The rows come from 4 hidden closed curves, with some noise, and rows from the same curve form a group. Each curve winds through 8 dimensions. The rows are also pushed far along 5 directions, which tell nothing about the answers.
In the rows, zero is written as 128.
Some rows, each with its group after it:
[111 106 120 110 124 146 150 122 119 133 165 140 163 142 123 112 102 161
 110 123 172 124 158] -> R
[156 140 126 140 151 115 125 140 133 162 109 114  99 154 116 140 109 109
 151 153 108 104 121] -> V
[134 147 107 115 142 148 122 139 159 123 172 174 157 151 124 114 111 133
 115 125 138 118 133] -> Z
[136  92 165 143 158 140 133 140 106 160  84  89  65 109 123 170  94  87
 135 148 112  91 102] -> D
[113 188  55 115 114 137 112 130 156 104 172 192 144 110 123 104 121 173
  88 136 146 128 123] -> Z
[140  63 157 100 199 153 169  59  92 168 194 149 136 132 115 110 105 131
  83  98 173 156 122] -> V
[130  97 131 193 119 110 120 130  99 197  93 120 120 109 145 164  44 103
 172 156 141  86 131] -> V
[117 128 133 120  97 126 140 147 133 107 133 130 196 186 130 114 110 151
 147 120 145 114 185] -> R
[107 141  79 134  71 149 112 147 163 115 146 177 167 143 158 101 129 183
 123 158 124  96 143] -> D
[138  83 172 111 198 139 159  97  98 144 135 102 105 133 104 123 126  95
 105 110 142 150 123] -> V
[126 119 111 128 109  72 141 109 110 135  98  65  87  99 107 130 181 137
 155 131 143 200 112] -> R
[124 178  93 135 132 126 109 147 122 137 134 139  71  60 117 182  86 123
  90 142 132  95  87] -> V
[121 122 157 120 151 109 150 120  71 153 105  66  72  76  98 151 121 112
 107 124 153 140 129] -> V
[128 109 147  99 165 197 146 118 111  80 111 140 129 126 134  94 164 137
  53 124 122 126 117] -> R
[138 169  98 130 101 109 106 132 134 135 163 159 120  96 126 187  67 139
 134 111 147 111 102] -> R
[111 138 123  81 104 129 140 132 138  85 157  98 165 194 124  67 180 176
 129 123 143 145 182] -> R
[137 112 129 174 109  68 122 136 134 162 124 110 143 137 124 191  72  87
 198 115 140 136 129] -> V
[111 112 163  93 168 135 150 102 112 105 161  84 129 172 125  86 171 120
 102 110 122 129 161] -> Z
[135 100 147 147  87 175 111 155 142 152 143 186 203 128 172 121  84 143
 159 121 148  93 154] -> D
[129 189 102 112 105 139  93 166 158  92 111 113  78 119 137 112 186 143
 117 158  86 109 106] -> R
[115  97 141 131  85  72 123  71 124 128 181 120 190 177 146  98 137 151
 192  90 152 183 168] -> R
[133  71 172 149 181  92 155  47  94 192 174 152 166 149 124  99 122 104
 122 104 136 174 153] -> Z
[114  85 147 147 165 137 123 137 107 161 125  83  55  85 124 154  94  84
 125 150 147 113  99] -> R
[131 155 142 127 159 176 109 185 146 109 105 132  92 133 124 143  94  92
 105 152 102  61 119] -> R
[136 135 105 118 130 122 108 139 127 131 147 107  63  90 109 156 102 129
 127 135 166 151  86] -> D
[125 183  61 114 123 172  88 184 176  71 120 137  63  71 129 136 153 129
  96 154 131 128  63] -> Z
[132 151 139 125 105 130 108 171 144 130 122 105 131 143 134 100 156 128
 157 143 119 119 157] -> Z
[128 142 137 127 112 107 121  98  99 134 147 136 151 116 130 118 106 146
 141  99 156 149 149] -> Z
[132 163 134 158  91  55 115 117 112 142  89  88 123 139 128 140 140 125
 185 129  98 133 147] -> V
[120 135 130 123 132 196 121 161 129 141 178 178 157  91 154 147  80 132
  76 123 152  59 132] -> D
[115 107 152 183 171 117 143 114 105 157  84 153 146 122 121 138  72  76
 124 139 114 110 144] -> Z
[138  90 155 142 110  72 142  76 122 182 177 142 203 145 139 104 151 131
 189  82 148 196 168] -> D
[113 195 138 114  93 103 113 182 143  77 102  63 138 190 124  95 180 131
 154 141  94 102 192] -> Z
[120 147 156 144 111 129 127 188 112 112  61  79 120 139 124 165  94 100
 149 142 113  68 158] -> R
[118 145 129 119 121 103 132 111 118 150 175 129 152 143 126 113 122 147
 130 117 140 122 166] -> Z
[116 171  99 120  83 155  95 188 165 106 105 130 130 144 140  78 138 161
 160 168 122  96 157] -> V
[142 191 123 131 118 124 102 159 143 108 102 144 130 131 122 126 117 120
 143 129 107 113 136] -> Z
[102 106 163 148 135 134 135 153 116 126  71  71 101 118 138 123 158  90
 138 148  94 101 142] -> D
[105 100 121 108 135 176 134 131 122 129 148 115  90  96 143 123 138 146
  87 147 139  96 110] -> D
[121 148  81 128  89  76 129  99 121 146 150 144 138  99 110 122 125 176
 142 123 167 185 132] -> R
[142  55 131 122 175 157 160  84 120 187 195 178 146 100 125 146  94 126
  96 103 177 155  98] -> V
[147 133 136 123 154  91 141  88 116 135 136  99 105 134 117 135 191 115
 108 116 101 164 109] -> D
[109 124 114 129 122 144 128 108 105 142 159 159 120  69 136 161  69 144
  97 116 160 101 110] -> R
[146 169 120 106 110 123 100 142 160 118 169 146 137 123 128 112 156 137
 148 107 136 161 125] -> D
[138 134 137 123 178 187 148 174 131 118  79 126 104 141 118 131 137 105
  64 168  90  65 122] -> R
[117  95 126 154 167 174 130 130 125 152 130 179 123  82 134 124  92 105
  80 147 142 117 106] -> D
[111  88 145 147 126 175 148 148 112 108  76 108 160 137 160 119 143 118
 113 140 121  89 148] -> Z
[167 104 147 127 143  90 142  91 106 140 127  81 121 143 120 149 168 111
 151  96 138 188 107] -> Z
[116 122 143 106 149 102 137  94  71 143 118  51  46  79 104 116 152 131
 119 126 155 164 117] -> V
[155 119 104  99 163 104 132  52 122 165 185 125  80 131 117  97 164 156
 128 123 140 181  89] -> V
[144 156 118 150  82  63  86 151 146 132 122  98 103 115 118 175  95 107
 216 116 146 164 111] -> R
[141 133 161  68 164 159 143 114 126 116 174 115 132 149 120  75 197 141
  95  99 130 151 145] -> D
[154  81 148 154 177 109 160  96 107 186 110 112 119 126 120 141 151  93
 121 133 114 152 109] -> Z
[112 142  80 160 113 126 130 173 160 117 116 136 157 148 131 152 104 117
 132 156 130  95 139] -> Z
[151 178 103 143 125  77 101 112 137 177 170 177 118  91 109 156  76 125
 153 115 142 150 111] -> Z
[145 143 151 101 124 154 117 165 130 105  91  61  85 146 135 115 181 124
 144 141 101 104 126] -> V
[147 159  92 137 103 109  97 120 160 145 173 203 157 121 126 130  91 151
 147 121 144 155 114] -> D
[153 177 104 118  87  79 119 102 139 130 177 154 180 155 130 112 174 175
 135 103 129 173 146] -> D
[160 164 128  99 121 103 110  93 116 126 174 126 126 151 122 123 125 157
 139  98 145 153 126] -> V
[102 175  79 138  84 143 110 190 173 121 118 170 143 104 134 125 116 149
 130 162 117  86 142] -> V
[127 138  78 134 105 150 112 171 142 140 123 129  85  69 127 149 117 147
 112 162 161 125  89] -> R
[146  98 129 146 158 193 138 127 128 183 142 220 152 110 146 140  65 135
  79 149 125  67 110] -> D
[116 163 116 148  55 125  84 170 169 114 130 165 177 135 163 134  89 139
 199 122 118  89 155] -> V
[137 144  87 160  37  93  80 152 178 142 152 173 168 145 157 165  68 156
 217 132 133 115 123] -> D

New rows. What belongs after each?
[132 146  93 141  93 119  87 155 150 144 159 148 100  77 130 172  64 129
 162 128 171 131  93] -> R
[134 167  86 112 120  59 124  47  93 138 183 125  97  74 105 133 151 168
 108  95 166 211  96] -> Z
[144 184  56  93 125 140 115 144 152  78 145 111  73  95 119 153 180 152
  85 130 137 146  63] -> Z
[152 156 147 105 118 117 134 115 119  98  90 116 136 146 121 114 184 143
 131 108  98 154 131] -> R
[137 123 105 111 136  70 130  51 130 146 216 145 143 135 112  97 159 150
 138  90 167 227 119] -> Z
[139 110 166 122 123 101 146 118 115 100  75  86 145 156 115 129 158 111
 173  96 117 175 144] -> R
[154 174 112 151  95  78  94 146 138 149  84  98 106 163 125 114 128 132
 207 159 106 126 142] -> V
[130  86 192 159 125  90 153 131  97 169  84  76 168 164 129 122 135  94
 185 122 119 133 188] -> D
[139 153 122 112  92 118 101 158 150  87 129  99 124 148 129 133 146 133
 165 117 136 149 127] -> R
[136 109 128 151  90  84 103 102 158 135 142 154 156 162 142 127 112 127
 209 113 118 164 125] -> D
[115 136 141 137 163 170 145 184 135 116  73 126 115 114 118 144 129  89
  80 158  91  73 131] -> V
[125 149 129 140 144 191 117 182 138 114 127 152 129  99 148 154 110 103
  69 143 116  58 115] -> D
[115 167 131 143 109  93 113 145 119  93 105  74 121 145 129 124 163 115
 129 135 109 126 150] -> Z
[127 157  83 162 111  70  96 129 144 161 140 148  91  62 108 154 101 114
 160 137 151 180  92] -> D
[128  57 165  96 185 154 167  73  84 171 177 120 118 115 114  97 127 136
  90 107 177 163 132] -> D
[122 142  53 133  84 128  87 135 147 148 196 176  94  56 131 171  50 168
 126 140 196 136  72] -> D
[129 159 163 130 117 111 121 174 128 103 102  64 137 156 130 138 166  94
 149 119 102 108 164] -> D
[139 110 125 161 114 120 138 125 109 168 107 139 148  99 140 182  74 118
 156 117 143 104 121] -> Z
[111 131 120 144 141 114 130 172 109 144  83  77  58  76  93 173  76  94
 135 155 155 117 116] -> R
[ 95  79 161 128 155 157 136 130 108  99 110  69 102 136 139 101 150 101
 106 140 129 119 139] -> R
[ 85 149  87  92 118 176 108 135 146  93 176 156 107  94 138  76 134 174
  80 146 149 114 123] -> R
[152 146 129 113 119  84 106 116 149 106 135  95 102 146 116 118 191 120
 169 110 115 199 106] -> D
[124 134 140 168  93  70 118 149 139 145 127 129 169 132 123 190  66  91
 197 102 136 128 150] -> V
[133 118 157 138 167 149 144 130 121 114  99 111 126 149 137 128 172  96
  84 137  79 103 126] -> D
[110  86 153 100 142 189 147 132 116 109 126  96 115 145 151 102 165 140
  85 142 115  85 134] -> D
[155  88 200 137 131 149 145  97 112 167 124 180 218 190 158  98 111 132
 155 104  95  97 180] -> D
[115 120 157  95 170 201 142 128  88 111 134 111  97 122 139  97 143 141
  35 144 122  68 134] -> R
[151 154  94 149 107  97 113 116 143 171 144 182 137 108 127 145 109 149
 141 137 122 140 109] -> D
[138 102 128 138 129 100 151 102 138 153 173 141 192 178 136 126 147 127
 138 110 131 148 153] -> D
[109  89 179 167 148  89 124 129 106 155  80  76  98 130 116 129  95  66
 190 136 121 141 149] -> R
[135 152 107 107 140 151 106 133 138 107 162 146 100 110 122 125 120 140
  94 129 147 137 100] -> R
[ 96  90 158 158 148 131 147 110 122 143 130 157 194 165 142 100  91 104
 138 125 117  98 183] -> Z
[124 124 187  98 169 148 144 118 121  78 102  94 145 200 125  71 186 107
 113 115  83 124 170] -> V
[108 131 125 121 158 119 139 119 111 134  93  80  53  96 110 107 180 120
  97 162 100 135 111] -> R
[120 212  98 124  84 135  79 192 140 108 117 118  81  92 130 140 107 148
 123 160 123  75 125] -> R
[152 120 112 137 122  98 133 124 149 173 139 144 143 130 119 144 114 125
 185 117 141 156 120] -> Z
[121 147  91 143  76  67 110  99 139 122 166 138 165 148 136 116 139 162
 156 119 144 174 140] -> R
[152 164  74 123 109  68 118 118 127 196 192 132  91  58  96 168 114 154
 142 120 186 185  94] -> D
[154 133 160 111 138  71 149  88 117 133 119 107 138 166 101 136 148 119
 172  90 108 174 140] -> R
[122 106 159 106 133 180 129 130 138 121 190 171 198 162 153 100 103 137
 118  98 148  99 167] -> D
[139 144 126 155 111  56 107 103 141 138 104 121 112 127 121 133 151 106
 189 123  95 180 111] -> R
[110 104 112 133 144 199 105 151 154 114 128 171  90  91 150 130  91 118
  95 159 125  86  82] -> D
[135  78 152  86 200 222 164 121 110 142 129 112  99 153 135  70 166 141
  59 159 121  84 127] -> V
[132 183 127 116  61 134 103 167 166  95 181 164 231 185 164 114 133 160
 155  99 123  89 190] -> D
[130 124  85  94 138 148 124  82 150 114 197 158 132 153 142  70 173 176
 100 130 137 157 111] -> V
[105 136 119 119 147 198 151 188 122  89  58 100  92 108 129 139 151 123
  49 175  98  50 122] -> R
[146 107 106 105 129 121 127 112 127 140 147  88  56 107 119 149 155 146
 124 138 144 160  73] -> D
[117 112 162 152 182 102 139  90  68 129  91  70  63  83 112 155 129  73
  96 120 122 147 104] -> Z
[143 138 108 119 113 121 115  96 154 101 165 162 166 148 144 108 161 147
 141  98 126 170 115] -> Z
[150 140 104 106 111 149 133 127 168  83 140 149 187 189 152  91 206 161
 122 118 105 147 133] -> Z
[117 161 106 152  79  80  85 151 135 134 106 103  80  60 125 161 106 116
 190 130 144 155 104] -> V
[157 148 147 175 105 122 105 169 125 142  69 130 144 121 144 171  93  93
 171 131 108  98 130] -> Z
[146 151  92 100  63 143 106 165 175 105 174 142 176 171 150 102 165 188
 152 128 149 138 143] -> D
[141 128 102  80 134 121 152  92 106 133 191 122 118 114 102 142 130 174
  88 100 187 171 110] -> R
[131  79 171 140 138 112 130 108 111 145 137  94 131 153 138 130 118 101
 162 113 136 141 138] -> R
[126 146 100 146  83 120 120 157 128 157 156 161 161  95 132 172  59 149
 138 124 173 106 141] -> V
[125 155 122 130 102 173 106 212 159  65  79 126 139 139 135 148 106 114
 136 140 124  87 132] -> R
[138  79 167 102 177 143 161  42  78 151 168 142 129 147 126 109 123 150
  77 105 132 136 125] -> D
[ 99 140 153 160 108 124 106 138 137 118 113 162 174 136 150 111  92 106
 160 123 100  92 169] -> D
[152 107 171 128 172 126 135 110 108 125  99 102  97 155 113 134 132  95
 120 127 107 139 112] -> D
[160 177  90  89 116 134 103 131 133 149 183 128  80 103 121 146 116 171
 125 128 157 119  92] -> V
